There are 4 ways to turn a row about zero (a turn may also mirror it). The second row of each pair is the first, turned, with some noise. The first 28 pairs use one turn. New pairs use 2 turns, one after the other, and a turn may come again.
Known pairs, each followed by its turns in order:
[  7.9  46.9   0.3 -32.5  -7.3 -40.6]
[-40.0 -41.2  30.4   1.5 -22.2 -17.7] => Lis

[-34.1 -28.1 -44.5 -22.9  31.5  38.8]
[27.4 12.3  8.6 30.8  3.1 68.8] => Lis

[ -0.9  -1.6   8.5 -31.7 -25.6  -4.9]
[ 14.3   6.0 -11.3   6.2 -24.6  27.3] => Mugo

[ 26.1 -10.3 -38.4 -18.5 -13.3  13.6]
[ 40.7   4.5  34.7  -8.1 -14.1  -2.7] => Mugo

[ 29.2 -38.9 -31.3  -3.8  24.5  28.6]
[ 42.0 -11.4  -5.0 -16.7  28.4  40.9] => Lis

[-26.9  41.7  21.0  47.2  44.8 -17.7]
[ 42.5  -5.3 -16.7  13.0 -47.7  53.4] => kolon

[-13.4 -24.5 -33.4 -44.3 -19.3   1.9]
[ 27.7  30.5  26.6 -40.9  12.5  -0.8] => Reto

[  6.9   3.4 -35.1 -38.7  25.1  45.9]
[-21.6  17.4  62.2  28.8   9.7  -3.8] => kolon

[-30.1  38.7 -17.8  40.5 -32.7  14.6]
[  8.4  36.9 -13.5 -25.2  57.2  11.5] => Mugo

[ 42.7 -35.1  12.2  46.9  31.4  -4.3]
[ -9.2  -5.1  13.8  49.1 -58.1  -1.8] => Reto

[-24.8  39.6  47.6  23.9 -12.1 -12.2]
[-34.0 -18.2 -55.4   8.8  18.7  20.7] => Reto

[-10.6   8.9 -32.0  16.9 -22.8  -5.6]
[  9.5  16.1  10.3 -33.8  19.4  10.5] => Mugo

[ 29.5  21.8  12.0   0.4 -25.0  23.3]
[ -5.7 -26.1 -30.1  10.1  19.6 -26.0] => Lis

[ 23.0 -41.9 -10.5  18.6  -0.6   3.2]
[ -0.9  21.1  19.6  10.6 -40.5 -11.8] => Reto

[-39.2 -14.6   8.9   8.8  -4.2  21.2]
[ 6.2 38.0 -7.6 29.7  0.6  6.6] => Lis

[ 13.5 -16.6   6.9  12.1   3.8  34.5]
[-26.3  -7.3  22.3  -1.8 -22.8 -13.6] => Reto

[ 28.2 -41.8  13.9 -45.9   1.7  39.0]
[-21.3  28.5  37.0 -20.9  56.9  -5.3] => kolon

[-43.0  -3.9 -42.1 -21.3  -7.5 -43.2]
[  2.4  -8.1 -32.8  62.5   5.3 -30.0] => kolon

[18.0  3.9 39.1 23.7 19.9  0.6]
[-23.4  16.0 -17.9 -33.2  21.9 -13.7] => Lis

[ -4.4  27.1 -37.6 -25.3 -36.0 -45.1]
[ 34.8   2.2 -18.6 -58.8 -14.8  30.9] => Mugo

[-16.9 -21.6 -23.6  30.6  33.6 -39.1]
[-15.5 -13.6 -43.7  36.6   0.2  36.9] => kolon

[ 42.7  17.6  -3.5 -45.0  -6.9  -7.1]
[ 50.9 -29.8 -11.0   5.1 -27.2   1.6] => Mugo

[ 45.2 -23.1  35.4 -39.7  34.6  41.8]
[ -1.1  24.8  56.0 -31.4  54.1  28.0] => kolon

[ 16.7 -24.5 -23.7  35.2  -4.5  -8.1]
[ -9.9 -12.5  41.7 -18.6  20.1   3.9] => Mugo

[ 21.9  13.0  -3.1 -24.0 -14.5  22.4]
[-14.8   7.9  23.6  -1.3  28.0 -18.4] => Reto

[ 14.0   6.7 -31.5 -35.1  14.1 -35.8]
[ -1.4 -37.4  39.3 -11.7 -17.6  17.0] => Lis

[-32.1   5.6   8.9  36.1  43.0  15.6]
[  0.2 -55.6 -17.0  -4.5 -31.6   7.8] => Reto

[ 20.2 -17.6 -28.6 -34.2 -25.4 -41.7]
[-16.0 -38.3 -13.1  16.1  39.5 -35.9] => kolon

New pairs, each followed by its turns in order:
[ 29.1  -3.2 -10.1 -37.9  -4.4   0.6]
[  1.8 -13.7   2.0  14.0 -19.1  43.4] => kolon Reto

[ 11.4   3.2  26.6 -33.0  -1.0  42.2]
[ -0.6 -20.8  19.4 -14.6  51.9   6.3] => Mugo Mugo

[-13.2  20.4 -10.3  -6.8  32.8 -18.5]
[-1.3 16.6 -4.1 40.1 10.8 -5.4] => Lis Lis

[  3.8   9.0 -30.6  33.3  -5.4 -25.4]
[  7.5  26.8  -6.0 -29.7 -28.8 -16.8] => kolon Reto

[ 12.2 -27.5 -25.7   2.4  38.6  -9.4]
[ -4.1 -13.1  -4.5 -54.5   8.8  -5.1] => Reto kolon

[ 14.1 -27.7  29.5 -10.0  31.7 -17.3]
[ 0.1 17.7  4.4 40.1 38.1  8.2] => Reto Mugo

[-44.8 -15.0  46.1   3.5  27.9   9.3]
[-33.2  55.0  14.3  -0.3  10.2 -27.8] => Reto kolon

[  1.0   2.0 -32.7  45.8   4.1  15.9]
[ 49.4   9.3  23.9 -13.2   2.6   3.0] => Lis Mugo

[ 44.1  28.0 -28.6  32.1  45.2   4.8]
[-22.1 -24.9 -60.7 -32.3   6.7  27.6] => Reto kolon

[-21.7  17.6  29.8  25.7  -5.3  39.3]
[ 30.7  16.0  -0.3 -48.2 -15.2  16.8] => Reto Reto

[-13.5  42.2  -5.4  27.3  13.7  46.6]
[-19.7   7.4 -46.3  29.0  38.7   1.8] => Reto kolon

[  9.2   3.4   2.6 -32.2  17.0 -19.4]
[ 32.7  -8.0   8.9   7.5  -8.8 -19.7] => Mugo Lis

[-16.5  18.6  -5.2   0.8 -33.7  -0.8]
[ -9.4  -6.2   8.2 -22.2  19.5  22.5] => Lis Mugo

[-47.4  -2.0  -1.2  19.5  16.7   9.5]
[ 25.1  23.1 -18.5  -1.4  38.9  -3.0] => Lis Mugo

[-40.1 -19.0 -29.7   9.2   2.2  14.7]
[-11.4 -11.8  24.9 -33.3 -34.5  -7.8] => Lis kolon

[ 45.8 -19.0  20.4 -29.4 -35.2 -46.2]
[-20.2 -63.6 -33.9  20.8  24.7 -26.0] => Reto Reto

[-28.6 -41.7  -2.7  29.7 -28.6 -17.4]
[-25.3 -45.9 -12.0 -15.6  -9.3 -40.7] => Lis Lis

[ -0.9  -4.9 -37.1 -47.7   5.6   5.5]
[-44.4  -2.3  16.0   2.0 -39.8   2.1] => Lis Reto

[  4.8  -6.1  16.6 -43.7 -13.4   5.0]
[ -5.5  10.6 -31.0  26.3  -4.2 -26.9] => Reto Mugo

[ 13.6  20.9  19.2 -37.0  15.9  -2.9]
[  8.1  38.5 -18.5  10.5  10.7  21.5] => Lis kolon

[-36.6  32.7 -23.6 -47.1 -44.2  38.7]
[ 51.8 -54.1 -50.5 -20.6  -7.2  -5.4] => kolon kolon

[  8.7 -35.7  25.7 -16.9  -7.3   4.4]
[-32.9  -1.3   5.0 -32.1  11.9   9.5] => Lis Lis

[-16.3 -29.7   8.3 -30.0 -13.6  27.5]
[-12.7  -1.4 -43.6   8.8 -12.0 -29.8] => Mugo Lis

[  7.7 -10.5 -21.0 -29.2  43.3  15.3]
[ -2.2  43.7 -32.8  22.6   7.8  11.7] => Mugo Reto

[ -6.7  -1.9  -6.2 -25.1  -1.2  38.9]
[-5.4 -1.4 11.8 -6.5 10.7 43.8] => Reto Reto

[ -9.1 -35.6 -21.2 -22.0  32.6 -43.2]
[-61.2   0.2  18.3   1.0  23.9  22.1] => Lis Reto

[-12.7 -31.2  39.8 -41.5   6.0  28.0]
[-21.3   4.5 -53.3  -2.8 -14.1 -40.9] => Mugo Reto

[-41.6 -11.9 -19.8 -41.4   2.1  32.5]
[ 41.9 -26.8 -17.3  -7.8 -41.5  18.6] => kolon kolon

[  5.0 -17.8  31.3   6.2  -2.9  13.1]
[-11.1  -4.8 -18.0 -32.2   2.1   0.9] => Reto Reto

[44.3 19.0 -3.4 27.0 29.9 17.2]
[-27.2  16.0  22.8  44.0  23.6 -13.6] => Lis kolon

[-25.5 -38.2  -2.1 -47.5  -1.3  37.7]
[-21.5  14.8 -52.5 -39.0  22.5   9.3] => Lis Lis

[-11.2  -6.4  -3.8  18.7  -8.9 -22.5]
[ -0.8 -10.3  12.9 -26.1  10.9  11.5] => Mugo Reto

[-42.6  19.0  -6.5  15.9   8.7  23.1]
[ 28.2  28.8  32.3 -17.5  -8.8   8.9] => Reto Reto

[ 45.0   3.9 -22.9  13.8   8.9 -16.1]
[ -8.3   6.2 -22.6 -38.3 -18.1 -27.6] => Reto Lis

[ 28.9  11.0  -6.2 -33.9  -4.9   8.7]
[-31.7 -22.2 -12.2  17.3 -15.4   1.6] => kolon Mugo

[-21.3 -21.5  -8.2   6.1   1.6  -6.9]
[ -9.1  -6.7 -14.1 -17.0  17.8   9.6] => Mugo Reto

[ 37.4 -13.2  36.0 -41.7  19.7 -31.8]
[-42.8  -9.6 -29.5  31.2 -47.7 -13.8] => Lis Mugo

[-23.1  44.1 -22.0  41.2  14.1 -25.8]
[15.7 10.4 48.2  0.4 27.3 43.5] => kolon Mugo

[-23.1  28.0 -22.4 -18.4 -35.0 -25.1]
[-22.1  39.0 -38.7  -1.4 -24.5  -1.8] => Lis Reto

[ 43.1  27.3 -42.5  -7.6   5.0 -34.2]
[-14.3  -7.6 -23.3 -68.1  -9.1  -8.1] => Reto Lis

[ 26.4 -44.0  29.8 -25.9  -8.6   5.4]
[ 38.9  32.7   8.4 -22.7 -33.5 -11.4] => Reto kolon

[-26.4  42.6 -38.6   0.7 -14.6  19.6]
[ -0.9  28.4  41.9 -12.0  38.5  27.1] => Lis Mugo

[-16.3  10.4  26.2  20.7  34.8 -17.8]
[-49.0  18.1  -1.6  -7.9  -6.7  -1.0] => Reto kolon

[-19.4 -47.6 -11.6  32.2 -16.3   5.8]
[ -2.9  39.5 -13.1 -17.9  42.4 -17.7] => Reto Reto

[ -7.4 -35.2 -44.9  30.3  34.8  38.9]
[-34.2  -8.3  72.9 -12.5 -17.2  -6.4] => Lis kolon

[ 30.6 -29.1  17.6  32.7   4.6  20.7]
[  9.5  24.7 -27.7 -17.6  -1.3  41.3] => Mugo kolon

[ -6.5  28.9 -41.4  -8.2 -13.2  44.8]
[-33.5 -46.3  -4.8 -35.6   4.9  -6.2] => Mugo Lis

